There are 3 nested groupings, the coarsest first. Each group lies inside one group of the grouping before and may be the whole of it. The rows also spread widely along 9 directions, which tell nothing about the answers.
Some rows, each with its group in each grouping after it:
|  20 | -27 |  21 |  -1 | -17 | -10 |   9 |  -4 | -14 |   7 | -13 |  26 |  -2 | -10 | -11 |  -3 | -10 | -12 |  17 |  -2 |  12 |  -7 | -25 | => Suk K_665 Lofez
| -25 | -12 | -37 |  -9 |  16 | -48 |   0 |   8 |  15 | -16 |   2 | -21 |  37 |  35 | -39 | -19 |  28 | -30 |  -3 | -17 |  -9 |   7 | -11 | => sibo K_329 Laf
|  25 | -30 |   2 |  16 | -28 |  -6 |  -2 |  -7 |  -9 |  22 | -26 |  12 |   5 | -47 |  27 | -16 | -17 |   9 |  26 | -24 |  27 |  -5 | -50 | => Suk K_679 Tezo
|   5 | -43 | -17 |  21 |  13 |  14 |   8 |  -2 | -34 |  -9 |  -3 |   5 |   0 |  33 |  16 | -28 |   7 |   2 |   7 |  -3 |  14 |  -6 |   0 | => Redob K_976 semaf
|  14 |   0 | -17 |   3 | -11 | -33 | -11 |  -1 |  16 |   2 | -24 | -58 |   7 | -66 |  45 |  -5 | -11 |  17 |  -7 | -25 |  -1 |  35 |  -8 | => sibo K_510 novo
|  10 |  15 |  22 | -16 |  16 |  -2 |  15 | -21 | -22 |  25 | -19 | -31 | -17 | -21 | -22 | -21 |  12 |  22 |  30 |  12 |  -7 |  -5 |  -8 | => Redob K_666 fozav
| -20 |  49 |   9 | -17 | -43 | -51 |  -8 |  55 |  17 | -33 |  22 |  -9 |   5 | -32 | -16 |  57 |  24 |   7 | -24 |   9 | -57 |  26 |  38 | => sibo K_510 raf
| -18 |  -7 |  18 |  12 |   3 |  95 |  37 |  38 | -50 |  -6 | -36 |  23 | -21 | -39 |  19 |  -6 |  -8 |  70 |  24 | -10 |  16 |  -7 | -16 | => Redob K_976 bon
|  17 |   2 |   9 |   4 |  -7 |  -8 | -15 |   3 |  10 |  -5 | -35 | -28 |   5 | -38 |   9 |  -9 |   3 |  13 |  10 | -19 |   6 |   2 |   1 | => miz K_486 tum
|   5 | -12 |   2 |   7 |  12 |  23 |  -7 |  -2 |  17 |   1 | -24 | -18 |   2 |  -5 |  35 | -14 | -21 |  25 |   1 |  -7 |  19 |  11 |  19 | => miz K_745 vedi
|   7 | -25 |   8 | -10 |  -6 | -39 |   2 |  -4 |   6 |   0 |  14 | -21 |  -8 |  -6 |   5 |  18 |  -7 | -21 | -19 |   5 | -24 |  35 |  17 | => miz K_486 kifa
| -31 |  13 | -16 |  10 |   8 |  16 |   5 |  19 | -15 |   9 |  -5 |   0 |  14 | -10 |   2 | -17 |   5 |  39 |  13 | -14 |   3 |  -5 | -20 | => Suk K_665 nir
| -13 | -12 |  19 | -44 | -17 | -25 |  43 |   3 |   4 |  28 | -12 |  -8 | -11 | -59 | -39 |  21 |  -9 |  -6 |  16 |  -6 | -23 |  34 | -52 | => sibo K_329 Laf
|  26 | -18 |  -6 |  17 |  19 |   1 |  -4 | -30 |  -9 |  18 | -43 | -60 |  -1 | -64 |  42 | -41 | -25 |  25 |   8 | -26 |  29 |  16 | -27 | => Suk K_665 Lofez
| -30 |  27 | -35 |   8 |  -1 | -15 | -22 |  18 |  20 |   4 |   7 | -37 |  16 | -16 |  30 |   0 |   9 |  36 | -11 | -14 | -20 |  20 |  18 | => miz K_486 tum
|   4 |  15 |  11 |  -5 | -25 | -16 |  -8 |   1 |  13 |  18 |  -7 |  16 |  10 | -10 |  -9 |   1 |  -2 |  12 |  22 |  -1 |   5 | -14 | -15 | => Suk K_679 Tezo
|  -7 |   7 | -19 | -11 |  11 | -16 |  -3 |  -1 |  21 |   0 | -11 | -33 |  11 |   3 |   1 | -12 |   6 |  15 |  -1 |  -9 |   0 |   9 |  10 | => Redob K_666 fozav
|   1 |   6 |  22 |   3 |  -9 | -31 |  -1 |  13 | -34 |  -6 |   8 |  -5 |  -8 | -12 | -30 |   6 |  36 |  -9 |  10 |  10 | -35 |  -2 |   5 | => miz K_486 tum
|  14 | -30 |  13 | -35 | -29 |   3 |  29 | -36 |   8 |  71 |   5 |  44 | -27 |  -2 |  12 |   7 | -39 |  14 |  38 |  17 |  11 |   5 | -40 | => Redob K_666 fozav
| -49 |   7 |   0 | -15 |  10 |  44 |  35 |  40 | -10 |   1 | -14 |  21 |  10 | -12 | -29 |  -1 |  -3 |  36 |  13 | -13 |   2 |   1 | -30 | => Suk K_665 Lofez
|  26 |  -7 | -12 |  34 |   5 | -45 | -28 | -16 | -25 |  -9 |  -3 | -40 |  10 | -12 |  23 | -29 |  13 |  -6 |  -5 |  -7 |   0 |   0 |   8 | => Suk K_665 Lofez
|  14 |  -5 | -16 |  20 | -11 | -38 | -21 |  -2 | -14 |  -5 | -28 |   3 |  36 |  11 | -29 | -42 |  42 | -15 |  41 | -23 |  15 | -38 | -37 | => sibo K_329 Laf
|   2 |  13 |  38 | -35 | -15 |  -1 |  23 |   4 |   7 |   0 |  11 |   2 | -30 |  -6 | -17 |  43 | -11 |  11 |  -8 |  32 | -32 |  22 |  37 | => Redob K_976 bon
| -16 | -14 | -26 |   5 |   2 | -12 |   1 |   3 |  -9 |  -3 |  31 |   9 |   5 |  49 |   9 |   1 |  11 |   2 |  -9 |  12 | -15 |   5 |  23 | => Redob K_976 bon
|  12 | -24 |  37 |  14 | -28 |   6 |  15 |  28 | -45 | -17 |   5 |  34 | -24 | -32 |  11 |  24 | -10 |   5 |  -4 |   7 | -10 |   9 |   0 | => Suk K_665 nir

New rows. What belongs after each?
| -23 | -16 | -39 |   8 |  17 |   9 |   9 |  14 |   1 |  -8 |  -5 | -34 |  11 |  -3 |  25 | -14 |   1 |  27 | -12 | -19 |   1 |  22 |   2 | => Redob K_976 semaf
| -16 |  -3 |  20 |   5 | -21 | -13 |  13 |  38 | -41 | -12 |  17 |  15 | -13 | -25 | -18 |  25 |  27 |   1 |   0 |   6 | -42 |  11 |   0 | => miz K_486 tum
| -14 |   2 |  -9 | -28 |   5 |   0 |   8 |   8 |  48 |  -5 | -23 | -17 |  15 |  -2 |  -2 |   2 | -22 |  10 |  -5 | -13 |  10 |  22 |   6 | => sibo K_329 Laf
|  -5 | -18 |  16 |   0 |  33 |  19 |  16 |  -2 | -29 |   0 | -19 | -13 |  -2 |  12 | -25 | -28 |  10 |   0 |  18 |  -2 |   4 |  -3 |  -6 | => miz K_486 kifa
| -22 | -29 |  10 | -32 |  16 |  10 |  33 |  15 |  15 |  -2 | -13 |  -7 |   1 |  -5 | -26 |  10 | -15 |  -9 |  -7 | -11 |  -5 |  31 | -12 | => miz K_486 kifa
|  -7 | -33 |   5 |   3 |   2 |   0 |  11 |  24 | -10 | -29 |   9 |  27 |   8 |  35 | -11 |   3 |  -4 | -22 | -14 |   1 |   5 |   4 |  11 | => Suk K_679 Tezo
|   0 |   8 |  23 |   3 |   6 |  37 |   7 |  14 | -11 |  -6 | -39 |   6 |   3 | -22 |  -8 | -16 |  -8 |  33 |  22 | -12 |  25 | -17 | -12 | => Suk K_665 nir
| -19 |  -7 | -23 |  11 |   1 |   7 |  -1 |  -6 | -11 |  28 |  11 |  31 |  15 |  33 |   9 | -25 |  -4 |  21 |  25 |  -1 |  16 | -19 | -23 | => Suk K_665 nir
| -22 | -31 |   1 |  -3 |  25 |  21 |  23 |   6 | -31 |   4 |  10 |  21 |  -5 |  39 | -19 | -15 |   6 |  -6 |  11 |   8 |  -4 |   1 |  -3 | => miz K_486 tum
|  46 |  -2 |  51 |  -1 | -31 |  -5 | -14 |  20 |  22 | -41 | -46 |  12 |   4 | -27 |  -8 |  15 | -13 | -10 |   1 |  -9 |  24 | -13 |  21 | => Suk K_679 Tezo
|  13 | -19 |  21 | -23 | -22 |  12 |   7 | -29 |  20 |  48 |  22 |  34 | -34 |  15 |  43 |  25 | -55 |  15 |   7 |  32 |  -1 |  24 |  23 | => miz K_486 tum
|  12 | -60 |   9 |  -1 |  10 |  12 |  13 | -24 |  -1 |  16 |   6 |  28 |  -9 |  46 |  20 | -13 | -29 | -19 |   6 |  13 |  20 |   9 |   5 | => miz K_745 vedi
|  14 | -16 |  23 |  -9 |  30 |  36 |   9 | -20 |   6 |  10 | -28 | -36 | -19 | -13 |  30 | -15 | -39 |  23 |   0 |   2 |  18 |  25 |  23 | => miz K_486 kifa
|  -2 |  17 |  37 |  -6 |   6 |  21 |  15 |   1 | -20 |  20 | -18 | -21 | -22 | -47 |  -2 |  -1 |  -1 |  36 |  20 |  11 | -15 |   9 |   0 | => miz K_745 vedi
|  24 | -42 |   1 |   5 | -21 | -25 |  12 | -10 | -26 |  17 |  -5 |   0 | -15 | -32 |  20 |  -5 |  -2 |  -4 |  12 |  -7 |   0 |  13 | -30 | => Redob K_666 fozav
|   3 | -27 | -11 | -26 | -23 | -14 |  15 |  -6 |  32 |  26 |  -5 |   3 |  -5 | -21 |  24 |  14 | -29 |  11 |   1 | -10 |   6 |  27 | -19 | => Redob K_666 fozav
|  31 | -26 |  23 |   1 | -25 |   2 |   4 |  12 |  -1 | -24 | -33 |  20 |  -1 |  -6 |  -8 |   5 |   2 |  -4 |  13 |  -9 |  17 | -14 |   0 | => Redob K_976 semaf
| -66 |   5 | -17 | -14 |  -2 |   6 |  30 |  25 | -13 |  36 |  49 |  21 |  -7 |   7 |  -3 |  22 |   4 |  31 |   0 |  18 | -46 |  30 | -10 | => miz K_745 vedi
|  22 | -16 |   2 |  21 |  -3 | -24 | -17 | -13 | -16 |  -2 |  -4 |  -6 |   5 |   1 |  17 | -18 |  -2 |  -4 |   4 |  -3 |  11 |  -6 |   2 | => Suk K_665 nir
| -18 | -26 | -13 | -20 |   7 |  11 |  28 |  28 |  14 | -16 | -34 | -10 |  14 | -20 | -18 |  -6 |   1 |   7 |   0 | -33 |  13 |  14 | -28 | => Redob K_666 fozav
| -19 |   6 |  -2 | -35 |  21 |   0 |  31 | -34 | -11 |  62 |   3 |   0 |  -3 |  17 | -36 | -27 |   0 |  10 |  48 |  18 |  -2 |  -3 | -43 | => sibo K_510 raf
| -20 |   7 |  14 |   7 | -12 |  34 |  16 |  57 | -33 | -33 | -14 |  28 |   2 | -12 | -11 |   7 |  16 |  24 |  12 |  -6 |  -4 |  -7 |   2 | => sibo K_510 raf
| -23 |   4 |  -3 |   1 |  22 |   2 |   9 |  19 | -10 | -13 |  -1 | -26 |   7 |  -6 |  -8 |  -9 |   3 |  11 | -10 |  -4 |  -7 |  14 |   6 | => Suk K_679 Tezo
|   6 | -10 | -11 |  28 |  19 |  16 | -22 | -11 | -18 |   3 | -12 |   4 |  16 |  48 |  13 | -46 |  13 |  13 |  27 |  -4 |  24 | -30 |   9 | => miz K_486 kifa
| -30 |   0 | -12 | -28 |   9 |   1 |  27 | -13 |  -4 |  43 |  26 |  11 |  -6 |  25 |  -6 |  -2 | -12 |  13 |  19 |  21 | -14 |  17 | -14 | => sibo K_510 raf
|  -4 |   0 |  28 | -11 |  -2 |  38 |  22 |  36 |  -8 | -28 | -19 |   2 | -15 | -24 |  12 |  20 | -21 |  23 |  -9 |   3 |   0 |  23 |  27 | => sibo K_510 raf
|  13 | -25 | -18 |   2 |  -9 |  -6 |  -4 |  -6 |  20 |  -1 | -14 | -16 |   5 |  -4 |  34 |  -4 | -16 |  12 |  -5 | -13 |  15 |  14 |   6 | => Redob K_976 semaf
| -12 | -26 |  10 | -11 |  15 |  30 |  24 |  -1 | -16 |  18 |  -5 |  14 | -13 |   7 |  -2 |  -9 | -14 |  11 |  16 |   4 |   5 |   8 |  -9 | => miz K_486 tum
| -22 |  -3 |   3 | -14 |  15 |  18 |  23 |  -3 | -13 |  24 |  -4 |  22 |   6 |  21 | -33 | -19 |  -3 |  12 |  28 |   4 |   9 | -13 | -29 | => Suk K_665 Lofez
| -17 |  -9 | -16 |   4 | -10 |   6 |  16 |  24 | -19 |   8 |  -9 | -15 |  -4 | -48 |  21 |  -1 |   4 |  37 |   5 | -18 |  -8 |  19 | -24 | => Redob K_666 fozav
| -19 |   8 |   6 | -36 | -22 |   1 |  12 |   4 |  46 |  27 |  -1 |  38 |   9 |  10 | -15 |  20 | -29 |  16 |  14 |   1 |   9 |   1 | -16 | => Suk K_665 nir
| -39 |  27 |   7 | -12 |   5 |  32 |  25 |  45 | -17 | -12 |   6 |  -9 | -16 | -21 |   0 |  21 |   6 |  51 | -10 |   9 | -29 |  20 |  26 | => Redob K_666 fozav
| -43 | -10 | -19 | -19 |  11 |  46 |  28 |  57 |  27 | -39 | -36 |  15 |  30 |  17 | -34 |   0 |   7 |  23 |  -1 | -33 |  19 |  -3 |  -9 | => Redob K_976 semaf
|   9 |  18 |  34 | -32 |  33 |   4 |  11 | -49 |  12 |  37 |   9 | -26 | -26 |  27 |  -5 |  -8 | -36 |  10 |   6 |  44 |  -1 |  13 |  37 | => Suk K_679 Tezo
|  -9 | -32 |  40 | -36 |  20 |  36 |  47 |  -7 | -12 |  24 |  -7 |  16 | -27 |   6 | -25 |   6 | -28 |  -1 |  14 |  16 |  -1 |  20 | -10 | => miz K_486 kifa
| -20 |  -1 |  15 | -14 |   1 | -18 |  15 |  31 |   8 | -21 |  -2 | -29 |  -1 | -34 | -17 |  25 |   8 |  -2 | -22 |  -4 | -33 |  36 |  14 | => miz K_745 vedi
| -20 |  36 |  30 | -10 |   2 |  13 |   8 |  31 |  -7 |  -9 |  -2 | -34 | -18 | -45 |  -1 |  26 |   1 |  39 | -12 |   9 | -37 |  28 |  34 | => miz K_486 kifa
| -18 |  -6 |  12 | -21 |  -6 |   6 |  24 |  45 |   5 | -36 |  -7 |   0 |  -5 | -12 | -15 |  28 |   1 |   8 | -21 |  -4 | -16 |  23 |  20 | => Redob K_666 fozav
|   1 | -38 | -21 |   3 | -30 |  -9 |   7 |  14 |   5 |  -3 | -12 |  21 |  15 | -12 |  11 |   5 |   2 |   1 |   7 | -26 |   9 |   2 | -32 | => Redob K_976 bon
|  19 |  -9 |  10 |   4 |   1 |  -5 | -14 |  11 |   7 | -42 |   3 |   5 |   2 |  48 |  17 |   6 |  -9 | -15 | -18 |  16 |   6 |   6 |  64 | => sibo K_510 raf
| -21 |   7 |  -3 | -11 | -24 |   6 |  19 |  23 |  -9 |  21 |  10 |   7 | -17 | -39 |  20 |  22 |  -6 |  42 |   5 |   2 | -22 |  22 | -11 | => Redob K_666 fozav
| -29 |  18 |  36 | -36 |  -9 |   5 |  31 |  29 |  -5 |   7 |  10 |  12 | -21 | -20 | -42 |  38 |   5 |  11 |   4 |  19 | -41 |  20 |   7 | => miz K_486 tum
|  -2 |  23 |  -9 |  13 | -50 | -31 | -16 |  45 |  -6 | -16 | -20 |  11 |  27 | -48 |  -7 |   8 |  38 |  16 |  24 | -28 | -11 | -15 | -30 | => sibo K_510 raf
|  -2 | -21 |  14 |   0 |   1 |   7 |  20 |  14 | -25 | -13 |   0 |  -5 | -17 | -15 |  11 |   7 | -12 |   4 |  -8 |   6 | -10 |  27 |  10 | => sibo K_329 Laf
|  15 | -11 |   3 |  11 | -23 | -39 |  -3 |   3 | -33 |   1 |   6 |   4 |   1 | -13 |  -2 |  -3 |  22 | -13 |  17 |   2 | -14 |  -1 | -15 | => sibo K_510 raf
|   8 | -20 |  -8 |  17 |  -1 |  -5 | -11 |  12 |   2 | -25 | -11 |  -2 |  15 |   6 |  20 | -10 | -11 |  -1 | -13 | -14 |  17 |   4 |  13 | => Suk K_665 Lofez
| -47 |  18 | -22 | -41 |  22 |  -8 |  14 |   0 |  62 |  28 |  -6 | -41 |  19 |  -8 | -15 |   3 | -12 |  22 |  -5 | -10 | -13 |  34 |  -6 | => miz K_745 vedi
|  17 | -23 |  23 | -12 | -29 | -21 |   9 |  13 |  -8 | -14 |  11 |  40 | -11 |  26 | -17 |  21 |   6 | -20 |   3 |  17 | -10 |  -4 |  17 | => Redob K_666 fozav
|  -1 |  -9 |  25 |  -3 |  45 |  12 |  18 |  17 | -24 | -47 | -34 | -32 |   7 |   4 | -50 | -24 |  13 | -15 |  -8 |  -7 |   8 |  -1 |  13 | => Suk K_665 Lofez
| -20 |   1 | -29 |   0 |  -2 | -21 |   2 |  23 |   2 |  -8 | -15 | -17 |  30 | -14 | -14 | -14 |  24 |   4 |  11 | -27 |  -2 |   4 | -28 | => sibo K_510 raf
| -43 |  35 | -17 |   5 |  -7 |  -2 |   7 |  33 | -34 |   8 |  32 |   7 |   1 |   1 |  -1 |   7 |  27 |  36 |  10 |  15 | -39 |   6 |   6 | => sibo K_510 raf
| -46 | -25 | -13 |  11 |  19 |  48 |  35 |  44 | -40 | -15 |  13 |  18 |  -4 |   0 |  15 |   1 | -14 |  28 | -17 |  -6 |  -4 |  25 |  -5 | => Suk K_665 Lofez
|  -5 |  18 |  -9 |  19 |  -2 |   5 | -12 |  16 | -14 | -10 | -25 |  -8 |  19 |  -7 |   1 | -26 |  20 |  27 |  24 | -14 |   8 | -18 |  -4 | => sibo K_329 Laf
|  11 |  18 | -24 |  -2 | -24 | -69 | -42 |  -9 |  54 |   9 | -20 | -33 |  42 | -11 | -10 | -10 |  23 |  -8 |  14 | -29 |  -1 |  -9 | -12 | => miz K_486 kifa
| -15 |  23 |  37 | -15 | -32 |  14 |  29 |  34 | -34 |   6 |  13 |  26 | -31 | -31 | -21 |  40 |  13 |  36 |  14 |  26 | -41 |   4 |   5 | => Redob K_976 semaf
|   7 |  23 |  22 |  -8 | -32 |  13 | -13 |  12 |  30 |   4 | -12 |  38 |   5 |   8 |   6 |  14 | -22 |  25 |  16 |   7 |  17 | -18 |  16 | => Suk K_679 Tezo
| -37 |  -8 | -38 | -18 |  27 |  -7 |  14 |  -7 |  24 |  26 | -15 | -15 |  34 |  11 | -27 | -34 |  -1 |   9 |  17 | -28 |  18 |   1 | -52 | => Suk K_665 nir
|  26 | -40 |   5 | -21 |  -7 | -10 |   9 | -25 |  22 |  13 | -11 |  19 |   0 |  26 |  10 |  -5 | -32 | -23 |  13 |   4 |  26 |   9 |  -5 | => sibo K_510 raf
| -26 |  19 | -18 |  -7 | -17 | -21 |   5 |  15 |  12 |  29 |  -9 | -20 |  17 | -58 |  -5 |  -1 |   5 |  29 |  14 | -24 | -10 |  13 | -49 | => Suk K_679 Tezo
| -22 | -43 | -12 | -15 |  29 |  25 |  23 |   3 |  17 |   1 |   6 | -13 |  -6 |  21 |  27 |   1 | -39 |   3 | -25 |  -3 |   5 |  45 |  18 | => miz K_486 kifa
|  45 | -42 |  11 |  17 |   7 |  -1 |  -5 | -16 | -20 | -16 | -24 | -22 | -16 |  -6 |  40 | -21 | -15 |  -2 |  -4 |  -3 |  24 |   8 |  21 | => Redob K_666 fozav
|  26 | -26 |  -9 |   1 | -34 | -37 | -18 |  -9 |  38 |   7 | -13 |   9 |  19 | -12 |  25 |   1 | -23 | -14 |   2 | -19 |  24 |   4 | -17 | => Suk K_679 Tezo
| -17 |  15 |   6 | -19 |   9 | -25 |   6 |  -1 |   7 |   6 |   4 |  -2 |  13 |  20 | -45 |  -4 |  12 |  -5 |   9 |   7 | -10 |  -6 |  -5 | => Suk K_665 nir
| -24 |  12 |   2 |  -5 | -12 |   6 |  13 |  24 |  -8 |  10 | -16 |  16 |  14 | -28 | -25 |  -4 |  10 |  26 |  24 | -18 |   2 | -12 | -41 | => Suk K_665 nir
| -26 |   7 |  -6 |   6 |  19 |  10 |  16 |  31 | -35 | -21 |   6 | -27 |  -4 | -13 |   5 |  -3 |  13 |  20 | -10 |   2 | -22 |  24 |  16 | => sibo K_510 raf
|  10 | -21 |   1 |  15 |  -9 | -21 |  -6 |   9 | -11 | -13 |   0 |   1 |   8 |  -3 |   8 |  -6 |   0 | -12 |  -4 |  -7 |   5 |   3 |  -1 | => Suk K_679 Tezo
|   9 |  10 |  56 | -23 |  32 | -13 |  27 | -36 | -47 |  35 |  22 | -54 | -55 | -28 | -16 |   6 |  -5 |   5 |   2 |  48 | -50 |  38 |  28 | => miz K_486 kifa
|   0 | -37 |  -9 |   2 |   3 |  -4 |   4 |  -9 |  -1 |  15 |   6 |  -3 |  -3 |   7 |  27 |  -6 | -19 |  -1 |  -2 |  -4 |   2 |  22 |  -3 | => miz K_486 kifa
| -18 |  21 |  28 | -37 | -25 |  -8 |  28 |  22 |   4 |   6 |  19 |  17 | -21 |  -6 | -33 |  47 |   4 |  15 |   0 |  27 | -41 |  15 |  17 | => Redob K_976 semaf
| -65 |  42 | -45 |   3 |  38 |  13 |  -2 |  25 |  16 |  11 |  -8 | -66 |  27 | -24 |   7 | -25 |  21 |  59 |  -3 | -22 | -19 |  21 |  -1 | => miz K_745 vedi
|  33 |   8 |  38 |  31 |   0 |  13 |  -6 |  -2 | -55 |  -8 | -15 | -26 | -30 | -52 |  36 |  -9 |  -9 |  32 |   3 |  12 |  -3 |   5 |  23 | => Suk K_665 Lofez
|  26 | -24 |   2 |  -6 | -37 | -22 |   3 |  -1 |   9 |  16 | -26 |  -9 |  -7 | -64 |  29 |   8 | -15 |  14 |  10 | -21 |   7 |  17 | -31 | => Redob K_666 fozav
|  -6 |   3 |  30 | -48 | -16 | -17 |  19 |  -7 |  45 |  29 |  -1 |   7 |  -9 | -11 | -25 |  32 | -21 |  -3 |   5 |  15 | -18 |  24 |   2 | => miz K_745 vedi
|   1 |  27 | -18 |  -8 | -46 | -54 | -14 |   1 |  20 |  33 |   1 | -27 |   8 | -69 |  25 |  16 |   3 |  24 |  14 | -13 | -25 |  23 | -28 | => sibo K_510 raf
|  -3 | -23 | -28 |  35 |  14 |  -3 | -15 |  37 | -22 | -57 | -17 | -10 |  32 |  25 |  14 | -31 |  26 |  -8 |  -9 | -26 |  16 |  -6 |  16 | => sibo K_510 novo
|  -8 | -10 |  11 |   4 |  23 |  -7 |  15 |  -2 | -34 |  -3 |  20 | -28 | -20 |  -9 |  10 |   0 |  -9 |   6 | -20 |  16 | -20 |  30 |  20 | => Suk K_665 nir
|   2 |  20 | -24 |  13 |   6 | -24 | -45 |   1 |  51 | -17 | -19 | -30 |  39 |  29 |  15 | -21 |  12 |  10 |  -3 | -15 |  13 | -11 |  37 | => miz K_745 vedi
|  17 | -25 |  19 | -13 | -23 | -13 |  11 |  -8 |   2 |  16 | -14 |  36 |   3 |  -3 | -20 |   1 | -14 | -14 |  23 |  -3 |  15 | -10 | -33 | => Suk K_665 Lofez
